Each new row is followed by its nearest point in the smallest flat space through zero that holds the last named rows.
In the rows, 128 means zero.

J_81 (7 x 10)
[[165 183 188 186  96 104 201  61 139 123]
 [146 110 148 153  47 137  51  81 120 188]
 [111 224 141 131  47 158 126  97 107 146]
 [147 124 163 177  54 135 159  80 101 130]
 [ 61 150 132 216  58 120 180  78 127 122]
 [133 162 155 188  56  78 177  99  97 166]
 [109 120 140 126  62 113 128  88 113 154]]
New rows:
[162 149 121 129 199 163 157 120 143  87]
[158 148 138 128 189 158 153 136 153  79]
[150 145 123 122 129 116 105 123 140 132]
[143 143 134 122 135 124 109 125 138 143]
[156 141  88 138  84 122 136 123 106 139]
[136 139 130 139  93 126 131 136  98 144]
[123 123 139 112  57 147 129 117 154 137]
[116 128 138 116  80 143 119  94 120 134]
[175 130 112 132 142 128 127 124 113 120]
[165 127 138 131 140 133 129 140 120 125]

J_816 (7 x 10)
[[145 143 104 116 125 103 123  99 141 114]
 [150 162 171 187 155  99  77 162  60 152]
 [ 77 186 134  88 157 144  71 116 168 148]
 [120 138 123 164 159 141 112 152 114 114]
 [142  99 146 131 161 185 130 170 127 113]
 [133 164 199  87 143 187 107 181  56 134]
 [154  97 141 119 127 184  90 163 102 155]]
New rows:
[141 181  57 127 199 199 161 118 117 124]
[121 155  81 121 164 176 117 138 126  68]
[112 129 136  89 105 124 110 183 177 158]
[107 119 148 101 124 146 113 128 158 163]
[116 118 118 150 110 131 182 187 113 100]
[111 109 127 156 122 143 181 153 100 100]

J_849 (7 x 10)
[[110 164 141  46 148 174 155  27 163 129]
 [124 124 133 105 168 157 110  41 205 140]
 [124 138 150  80 160 181 169  56 145  79]
 [116 147 116  51 120 186 151  27 136 149]
 [ 83  92 186 120 162 200 196  71 143 166]
 [ 81 126 187  72 174 163 117  69 189 166]
 [ 97 141 229  98  76 144 181  75 166 151]]
New rows:
[ 76 143 113 138 101 126 110  89 135  98]
[136 135 127 115 113 130 122 105 140 120]
[133 135 123 117 105 140 173 146 169 150]
[123 141 137 136 114 122 157 115 137 148]
[141 137 113 133 100  57 177 137 121  92]
[151 167 122 150  99  89 164 144 120  97]
[188 118 122 125 130 129 160 134 151 168]
[134 129 114 151 122 124 144 113 139 149]

J_303 (7 x 10)
[[169 124  80 117 147 108 154 139  70 187]
 [122 200  52 150 112 105 141  43  50 150]
 [161 147  90 163 176 168 160 127 107 168]
 [113 129  87  95  43 153  94  98  81 149]
 [117 177  51 121 105 139 101 111 148 162]
 [170 144  30 138 176 131  92 139 103 137]
 [191 167  37  99  96 140 137  90  69 186]]
New rows:
[166 157  81 154 138  95 164  87  90 159]
[160 169  86 138 147 101 163  91  83 157]
[153  96 123 166 171 155 149 111  86 105]
[155 112 133 165 171 156 141 121  78 107]
[ 80 161  83 124 155 163 110 128 139 152]
[ 92 153  80 152 137 153 108 131 145 155]
[130 100 121 171 146  82 123 150 159 142]
[115 121 126 136 165  96 127 158 146 134]
[111 113 145 154 140 131 128 158 119 175]
[102 108 134 142 144 135 143 157 120 165]
[ 88 104 109 105 107 169 127 115 127 137]
[101 119 122 126  94 163 112 129 122 144]

J_82 (7 x 10)
[[106 129 130 111 119 134 139 128 146 152]
 [179  81 147 113 122 140 110 102 120 119]
 [ 52 148 104 151  92 115 148 144 100 149]
 [207 116 154 152 138 167 105 122 137 115]
 [ 94 148 152 158 114 101  77 184  83  81]
 [ 81 164 130 160 108 111 100 139 105 122]
 [ 91  99 169 151 114 145  65 181  98 173]]
New rows:
[135 129 158 139 128 137 135 121 172 145]
[138 139 144 123 127 151 126 124 161 146]
[108 137 138 127 112 132 102 135 160 119]
[113 148 150 120 115 131 109 134 146 126]
[105 138 122 188 118 195  76 140 117 125]
[126 149 146 192 109 159  92 145 111 148]
[166 147 132 151 134 143 106 127 110  98]
[165 141 136 159 133 135 108 127 118  98]

J_643 (7 x 10)
[[ 99 115 142 160 165 111 112  95 133 148]
 [106  75 106 164 154 106 110 119  95 172]
 [ 85 100 134 100 124 174 173 131 173  94]
 [103 132  89  89 127 156 151 110 177  96]
 [153 154 169 165 103 119 156 169 134 198]
 [132 114 137 136 170 117 116 152 165 169]
 [115 127 166  88 139 122 143  77 142 166]]
New rows:
[108 146 175  95 106 167 122 115 146  95]
[119 143 173  98 118 150 146 113 144  86]
[101 146  93 125  92 157 149 100  83 127]
[110 133  94 129  82 137 154  95  95 119]
[104 153 106 161  86 177 167 126 165  85]
[ 95 158 106 157  89 165 173 133 161  83]

J_232 (7 x 10)
[[110 140 152 158 193  94 169 205 107 103]
 [102 104 115 138 149 105 176 149  90 165]
 [ 79 140 148 148 132 104 145 122 112  74]
 [127  96 127 123 142 120 155  92 166  93]
 [107  83 170 114 116 103 182  90  98 164]
 [121 133 173  93 138 127 189 107 125 173]
 [150 103 139 172 111 105 148 124 151 116]]
New rows:
[158  83  91 164 140  79  92 146 153 150]
[167  75  91 165 129 115 111 154 137 134]
[151 130 134 169 106  84 115 112 127 150]
[146 118 137 167  91 114 128 128 126 141]
[118  88 131  87 164 135 114 140 135 104]
[127  94 129  90 172 131 113 130 127 103]

J_436 (7 x 10)
[[ 74 167 125 152 190  88 119 121  71 106]
 [137 162  86 125 124 118 128 147 101 130]
 [143 117  85 103 129 110 185 146 116 122]
 [135 134  50 117 169 124 173 120 102 107]
 [127 168 113  41 149 139  68 122  58 122]
 [132 207 103 124 162 102 135 117  77 115]
 [121 137  98  76 122 158 161 115  42  69]]
New rows:
[135 105 112  98  94 167  92 170  91 148]
[127 108 105  92  84 155  87 162 103 134]
[161 136 155 156  93 118 175 130 118 112]
[145 145 152 149  90 123 180 130 128 114]
[130 176 145  92 129  81 127 176 139  82]
[131 162 146 104 124  87 139 149 103 137]

J_976 (7 x 10)
[[ 89 143 109 162 140  97 147 140 197 126]
 [130 126  81 118 146 105  90  98 139 159]
 [155 153 138 122 145 189 124 111 145 112]
 [116 101 121  86  58 133 140 153 107  67]
 [136 147 184 114 117 171 118 168 165 124]
 [127  69 136 108 126 160 107 182 114 156]
 [143 153 114  68  96 134 127 113 147 120]]
New rows:
[170 120 163  86 157 173 126  80 131 125]
[171 149 140 100 143 183 123 103 116 136]
[165 130  92 100 132 105 122 153 134 114]
[128 123 105 101 115 123 122 124 134 131]
[138 138 160 174  93 163 114 128 150 126]
[129 143 164 150 129 151 111 140 143 106]
[147 147 113 122 162 101 137 132  82 120]
[138 130 124 133 136 112 140 104  92 136]

J_899 (7 x 10)
[[136 124 115  99 122 105 172 116 118 164]
 [138 162 168  92  99 152 130  98 133 177]
 [162  89 152 126 144 109  94 111 117  81]
 [188 160 180 114 166 105 190 122 139 182]
 [135 136 128 132  99  67 175 137 150 123]
 [111  95 161  69 109 120 151  85 153 114]
 [161 129 107 132  86 121 128  91 201 115]]
New rows:
[123  83 108 125 130 147 137 172 110 144]
[110 112 100 127 147 133 134 140 103 133]
[163 128 133 137 154  78 167 151 149  95]
[158 120 138 149 153  76 166 144 149 104]
[104 136 146 138 111 115 114 199 132 121]
[ 96 151 145 154 116 114 125 167 119 110]
[141 133  59 117 131  98 150 199 138 125]
[125 127  68 158 131  95 161 158 126 132]

J_4 (7 x 10)
[[107 141 116  96 136 102  49 151 142 141]
 [107  36 154 129  96  69 123 137  91 103]
 [145  93 175  99 130 132 127 170 135 137]
 [132  55 170 109 132 170 112 141 105 138]
 [ 88 132 199 100 103  84  70 156 127 127]
 [127 130 117 116 119  79 154 192 170 171]
 [ 97  87 153  89 119 117  86 133 103 126]]
New rows:
[131 140  91 182 137  57  72 134 147 113]
[134 140  88 180 125  61  70 136 149 110]
[132 132 128 160 111 163 130 103 158 130]
[132 140 130 166 129 157 132 114 131 137]
[137 124 128 134 191 132 100 160 132 133]
[154 122 122 124 148 140  93 150 145 135]

J_13 (7 x 10)
[[122 200  81 126 124 180 131 141 131 136]
 [ 66 145 171 140 118  99 175 205  91 167]
 [143 120 163 128 173 164 126 128 193 101]
 [137 125 141 176 154 162 172 160 125 139]
 [128 136 151 178  96 132 142 128 167  95]
 [ 91 150 223 141  92 131 176 188 181 140]
 [106 157 187 119 135  82 185 170 158 122]]
New rows:
[124 147 160 110 133 141  80 142 123  83]
[101 133 136 115 136 133  94 130 152 108]
[ 95 158 119 127  96 174 139 125 129 173]
[114 160 122 124  92 172 127 147 122 162]
[131 130 103 116 149 112 136 100 125 126]
[143 132 106 115 147 111 129 112 120 120]
[115 134 172 148 139 139 148 137 175 128]
[122 132 172 142 135 142 147 149 170 117]

J_393 (7 x 10)
[[151 140  96 139 147 137 138 114  37 125]
 [124 214  80 126 160 123 120  98  93  84]
 [ 81 201 107 100 150 114 127  78  27 140]
 [ 85 175 135  59 127 128 152 140 123 120]
 [ 57 183  93  78 185 135 154 104  76  50]
 [128 219  91 140 180 141 185 142 101 112]
 [ 99 157  76  89 158  69 133 151 102  78]]
New rows:
[120 152 124 144 114 188 113 106  90 135]
[137 150 137 134 126 174 124  89  93 133]
[126  93 159 141 129 161 121 106 164 136]
[122  95 160 147 121 161 122 110 161 132]
[128 118  57 108 121 154 126 121 106 119]
[143 127 106 114 132 134 124 126  94  98]
[127 138 133 128 107 162 104 172 116 139]
[148 132 136 114 111 143 132 138 125 138]

J_249 (7 x 10)
[[106 110  95  86 111 174 117 107 136 106]
 [126  57 116  68 125  76 161 109 166 137]
 [144  87  72 117 115  94  53 119  92 131]
 [157 146 133  78 101 170  57 164 123 119]
 [ 89 141 101 130  96  97 102 111 111 120]
 [124  97 143  85 123  65 157 128 184 114]
 [ 91 102  75 149 108  97 151 140 120  65]]
New rows:
[157  87 149 162 108 167 166 104 106 105]
[136 107 117 147 148 163 164 132 117 124]
[138  84 165 116 148 111 102  91  84  83]
[143 105 111 129 142 115 105 116 132 121]
[ 89 139 162  80 133 112 147 140 138 105]
[106 141 148  96 106 116 151 137 159 116]
[106 117 132 128 154 107  80 118 106 113]
[130 128 111 138 130 109  89 112 124 122]
[ 84  99 109 132  92 118 105 145 130 124]
[104 120 100 115  98 110 119 132 114 113]
[105 175 171 102 118 154 113  96 116  94]
[101 178 146 115 112 159 110 113 146 118]

J_462 (7 x 10)
[[143 160 129 151  95 179 171 142 172 114]
 [211 211 157 134  87 137 150 156 127 129]
 [187 138 111 106 115 127  83  77 163 169]
 [201 108 115 188 124 102 131 144 147 148]
 [170 137 117 132 108 155  95 123 150 131]
 [189 150 105 158 141 168 124 118 142 125]
 [191  97 150 116 135 186  88 105 100  90]]
New rows:
[176  81 130 142 137 122 112 154 121  81]
[168  82 140 158 130 135 109 148 107 104]
[103  96 155 148 150 137  83 111 125  98]
[112  84 127 125 141 144  99 125 112 107]
[138 143 119 140 121 145  97  80 118 141]
[148 137 113 116 137 143 102 101 134 137]
[137 103 121 133  77  75 168 142  74 117]
[133 109 163 137 114  80 152 158 105 128]

J_604 (7 x 10)
[[ 84 112  89 109 119 162 134 126 157 188]
 [172 138 171 134 136 196  61 106 116 109]
 [108 120 151 122 135 177 127 129 149 158]
 [119 122 181 146 113 146 120 132 181 101]
 [168 124 131 162 102 164 111 113 124 165]
 [110 110 150 159 201 206 112 175 103 105]
 [107 166 116 162 106 148 157 154 110 128]]
New rows:
[150 122  96 147 116 134  97 140 139 157]
[144 112  95 150 113 141 108 122 132 147]
[183 107 107 179 112 129 157 170 125  92]
[158 114 117 200 120 112 137 155 117 105]
[125 151 177 167  84 122 151 141 164 168]
[129 141 172 163  80 134 168 129 162 155]
[ 56 206 168 175 113  99 160 107 199 165]
[ 77 165 165 135  69 126 185 137 182 140]
[158 102 140 116 115  81 172 166 121  75]
[139 120 144 142 137  65 156 143 125  89]

J_967 (7 x 10)
[[177 110 114 156 149 180 117 172  69 105]
 [128 132  97 179 116 229 132 159 102  92]
 [143  91 107 150 140 143  61 130  94 145]
 [155 123 167 191 166 112 119 123 150  72]
 [164 136 121 106 161 121  83  91 100 134]
 [173  52 119 214 105 182 140 136 121 164]
 [167 107 164 154 112 134  92 156 124 155]]
New rows:
[134 174 140  94 150 110 152 148 104 126]
[140 162 139  82 141 113 149 146 111 113]
[120 152 153 137 109 112 112 123  92 107]
[128 146 142 123 133 125 108 138 127 114]
[102 125 119  51  66 149  99 129 112 144]
[ 98 151 110  71  89 145 103 141 114 172]
[131 100 127 117 134 116 138 162 128 112]
[126 111 129 129 135 111 141 161 116 120]
[156  95  92  88 124  88  87 131 151 137]
[129 106 121 106 138  90  97 120 115 157]

J_120 (7 x 10)
[[ 78 111 159 113 177 162  93 123  96 102]
 [ 42 193 112 123 134 125 161 161 103  66]
 [ 31 163 130  94 134 133 135 139  85 114]
 [133 142 143 105 106 180  66 134 111  99]
 [ 76 165 125 150  79 109 137 183  68  43]
 [ 74 140 111 141 150  89 133 144  86 115]
 [ 72 127 119  43  90  85  74 107  73 107]]
New rows:
[111 199 110  73 143 140  57  67  57  80]
[ 90 172 100  65 140 135  38 118  96  86]
[135 111 139 167 114 117  88 138 110 138]
[145 109 132 158 120 123  97 142  97 137]
[ 72 100 115 143 137 118 124 125 115 171]
[ 90 115 130 132 147 113 133 126  98 172]
[134 125 136 106 131 118 131 123 131 136]
[128 121 129 112 127 122 129 116 134 135]

J_928 (7 x 10)
[[154 129 116 117 104 104 108 153 134 158]
 [167 180 153  94 182 124 171 171 126  82]
 [ 99 113  75 160 147 123 110  59 140 151]
 [119 129  57 115 149 143  96 151 149 118]
 [126 116 136  77 155 119 104 160 152 125]
 [185 156 150 188 181 127  94 182 106 138]
 [124 145 126 154  58  92 131 210 125  96]]
New rows:
[110 124 141 106 104 132 132  91 147  71]
[ 90 119 135 107 116 132 155 110 135  98]
[139 149 149 115 155  72  84 144 143 103]
[131 135 144 122 164  75 110 160 150 123]
[ 83  90 133 158  57 131  97 140 173  97]
[ 65  89 125 150  66 122 103 149 137 110]
[149 169 116 134 137  80 106 128 204 119]
[135 149 102 125 151  64 120 141 154 130]
[139 149 211 134  93 154  87  98  55 142]
[150 109 205 153 103 161 131 118  89 157]
[140 116 149  88 148 125 137 117  87 150]
[149 124 157  97 141 137 136 113 124 148]

J_227 (7 x 10)
[[100  93 126 111 158 108 110  76  99 163]
 [159  99 126 137 120 173 126 123 187 185]
 [132 170 103  98 115 108 119 167 146  70]
 [123 148 114  80 141  85 134 126 143 125]
 [132 135 129 156 112 112 129 148 163 122]
 [ 87 140 131 103 165 168  63  94 151 141]
 [130 131  99  76 119 172 114 131 117 158]]
New rows:
[113 172 144 138 114  89 111 121 137 151]
[ 93 158 137 137 125  96 126 134 143 147]
[112 173 131  92 134 171  90 106  91 141]
[ 95 159 129  89 143 176 101 119  96 137]
[132 140 107  95 132 165 148 121 119 144]
[138 137 121  89 129 160 137 129 116 147]

J_644 (7 x 10)
[[ 90  39 147 163 153  94 160 149 140 132]
 [133 126 159 138 150 158  96 146 103  83]
 [100  86 134 163 106 108 129 125 106 127]
 [ 86 145 142 132 160 109 142 175 137 118]
 [ 46 108 145 184 136 127 139  93 159  99]
 [150  89 130 127 110 153  34 131 115 151]
 [116  89 123 126 144  94 109 142 148 124]]
New rows:
[116 170  98 125 128 113 126 165  80 160]
[119 170 121 118 106 110 128 171  96 155]
[143 109 120  86 103 160  84 111 136  99]
[159 121 121 115 124 145  78 103 132 111]
[139 129  95 106 161 136  97 132 152 100]
[143 133 121 103 155 125  95 127 157 104]

J_481 (7 x 10)
[[ 86 161 127  78 118 161 198 125 145 139]
 [131  81 107  77  52 122 113  93  96 166]
 [ 42 139 191  29  53 133 117 121 131 138]
 [126 102 112  41 119 153 100 191 195 161]
 [108 107 127  90  79 128 168  67 125 162]
 [144 113 100  88 105 168 114 151 147 102]
 [ 84 101 137  83  83 123 170 122 166 129]]
New rows:
[128 117 137  87 185  82 143 151 145 185]
[118 126 132 114 162  99 135 155 158 201]
[133  75 134 147  73 132 135 114 126  68]
[128  82 122 143  75 122 130 108 130  64]
[108 110 121  93 133 163 134 145 147 148]
[122 127 119  87 124 147 136 144 154 144]
[ 98 145 164 110 130 149 141 165 153 120]
[ 93 151 152 103 135 138 136 159 155 114]

J_720 (7 x 10)
[[146 121 155 108 180 106 114 124 116 130]
 [103 127 152 142 119  71  67 155 185  83]
 [100 151 174 122 107 123  95 139  86 129]
 [172  65 150  93 104 137 169 147 149 142]
 [113 139 109 145  89 107 167 151 108 102]
 [121 160 115 133 123 161 116 114 150 149]
 [115 161  95 145 109 137 106  80 168 112]]
New rows:
[174  70 129 137 138 164 169 121 145  98]
[163  66 109 119 130 136 163 118 144 130]
[114 119 151  58 165 211  65 115 102 140]
[129 119 170 105 156 182  72  99 105 180]
[193 121 156 123 107 171 200 107 125 177]
[177 119 135  85 108 174 193 115 123 170]
[140  99 132 186 172 165 161 154  95 179]
[128  98 105 144 172 167 150 164  91 172]
[105 174 138 104 119 148 142  82 130  84]
[127 176 128 118 105 123 129  80 124 113]

J_382 (7 x 10)
[[109 136 125 135 114 171 129 144  76 157]
 [173 115 191 115 102 114 136 151  63  91]
 [104  83 221 134 121 129  85 154 114  99]
 [136 170 128 150  89 171 126 209  96  84]
 [ 34 151 183  91 108 111 127 180 129 119]
 [168 159 169  56 112  95 165 209  87 154]
 [186 104 191  96 178 155 187 229  97 154]]
New rows:
[124 133 119 142 157  95 124 126 138  96]
[128 128 126 133 135 112 135 119 154  98]
[131 150 147 145 132  91 138 123 127 143]
[130 131 133 113 126 108 134 123 129 129]
[141  70 123 128 142 101 146 102 105 145]
[148  95 141 122 149 117 142  87 111 145]

J_737 (7 x 10)
[[143 141 112 135 164 140 102 115 181 132]
 [154 146 155 132 169 111 107 104 130 118]
 [100 136 149 163 138 122 141 116 187 101]
 [120 122 133 140 128 126 116 168 115 114]
 [151 150 121 176 157 138  98 145 150 153]
 [160 170 126 151  71 102 166 123  92 126]
 [139 125 140 113  93 142  89 197  98 155]]
New rows:
[141 130 108 140  96  98  91 162 127 117]
[145 145 117 132 108 125 112 172 125 113]
[156 154 135 171 119  87 159 115 122 106]
[149 165 135 170 120  97 156 112 117 103]
[175 109 174 132 140 157 124 139 169  81]
[132 141 156 123 142 119 102 136 164  98]
[116 145 118 143 139 152 112 166 112 147]
[129 123 118 149 133 141 109 164 118 147]
[128  95 134 157 137  87 114 145 130 144]
[119 122 141 153 144 128 121 144 118 132]

J_918 (7 x 10)
[[148  45  62 130  99 128 132 128  93 179]
 [ 85 107 118 153  93 114 144 139  71 125]
 [145 127  50 137  72 182 164 110 103 117]
 [ 57  99 127 127 161 160 133 101 115 190]
 [112  55 111  89 143  92 164 131  99 123]
 [ 67  80  80 181  96 116 109  98  93 100]
 [ 66  78 124 108  90 114 130 121 129 150]]
New rows:
[136 152 103 138 125 131 115 136 117 147]
[142 138 120 147 121 142 121 131 119 143]
[171  56 106  92 129 113 128 151  79 147]
[169  61  99 106 130  99 147 150  93 155]
[ 58 137 130  72 102 119  47 156 126 141]
[ 73 117 160 120  92 110 102 130 155 150]
[115  69 148  98 164 100 114 122 115 159]
[111  71 141 106 167  95 122 130 125 162]
[129 141  66  94 126 116 103 193 148 127]
[156 118 118 113 107 121 127 136 141 128]
[160 147 153 145  99 154 147 130 196 134]
[154 165 136 114 102 150 116 129 173 134]

J_87 (7 x 10)
[[166 129  95 124 103  44 116 120 179 141]
 [154 115 164 153  90 126 156 166 182  69]
 [114 132  70 184  98 148 109 131  94 122]
 [121 113 137  98 170 151 217  96 154 138]
 [129 130 177 189 134 153  91 102  98 146]
 [119 129 181 163  95 119 106 173 148  85]
 [175 125 105 142 158 152  55  72 107 109]]
New rows:
[154 109 120 139 147 141 164 114 116 130]
[148 119 120 134 136 152 159 106 129 134]
[106 143 109 126  66 212 157 135 118 122]
[122 124 106 141 100 191 167 161  95 117]
[ 91 139 166 156 172 180 124 140 166 137]
[ 92 125 176 148 155 154 139 119 127 113]
[137  78  90 104 142  75 127 131 101 129]
[132 132  88 100 131 100 120 123 133 138]
[155 103 171 144  94 147  84 104 138 159]
[170 128 171 155 117 131  98 117 120 149]

J_444 (7 x 10)
[[199  69  90  64 123  65 121 189 158  77]
 [110  87 176  99 147 104 158 128 140 138]
 [133  84 124 133 135 110 140 112  73 122]
 [ 90 109 164 101 192 102 140 108 135 117]
 [187 120 198 158  78 104 103 151 141  47]
 [ 91  67 159 106  72 117 101 112  96  33]
 [128 127 160 102 106 113 178 131 157 145]]
New rows:
[143 171  88 105 174 169 136 114 156 115]
[124 180  86 116 163 129 123 123 153 127]
[167 133 148 104 152 134  85 153 123 142]
[153 118 132 137 152 125 100 156 144 134]
[120 171 114 140  84 137 120 163 132 160]
[134 157 111 140  89 158 125 141 146 155]

J_114 (7 x 10)
[[ 92 118 155 149 178  99 189 143 105  88]
 [149 120 125 188 115  81 149 148 123 148]
 [ 93 102 160  97 116  54  93 151 166 110]
 [130 172 100 175  67 109 159 175 125 125]
 [130  82 132 145 133  79 141 144 121 118]
 [103 130 142 106 118 132 100 113 169  46]
 [132 121 138 149 102 129 164 190 133  93]]
New rows:
[126 145 124 103 148 134  90 129  78 126]
[115 131 117  98 138 138 123 113 113 140]
[109 151 135 147 122  86 152 117  95  93]
[ 98 145 117 152 132  91 155 122 115  99]
[125 138 137 118 122 113 128 125 127  61]
[108 128 129 127 122 121 131 125 140  68]
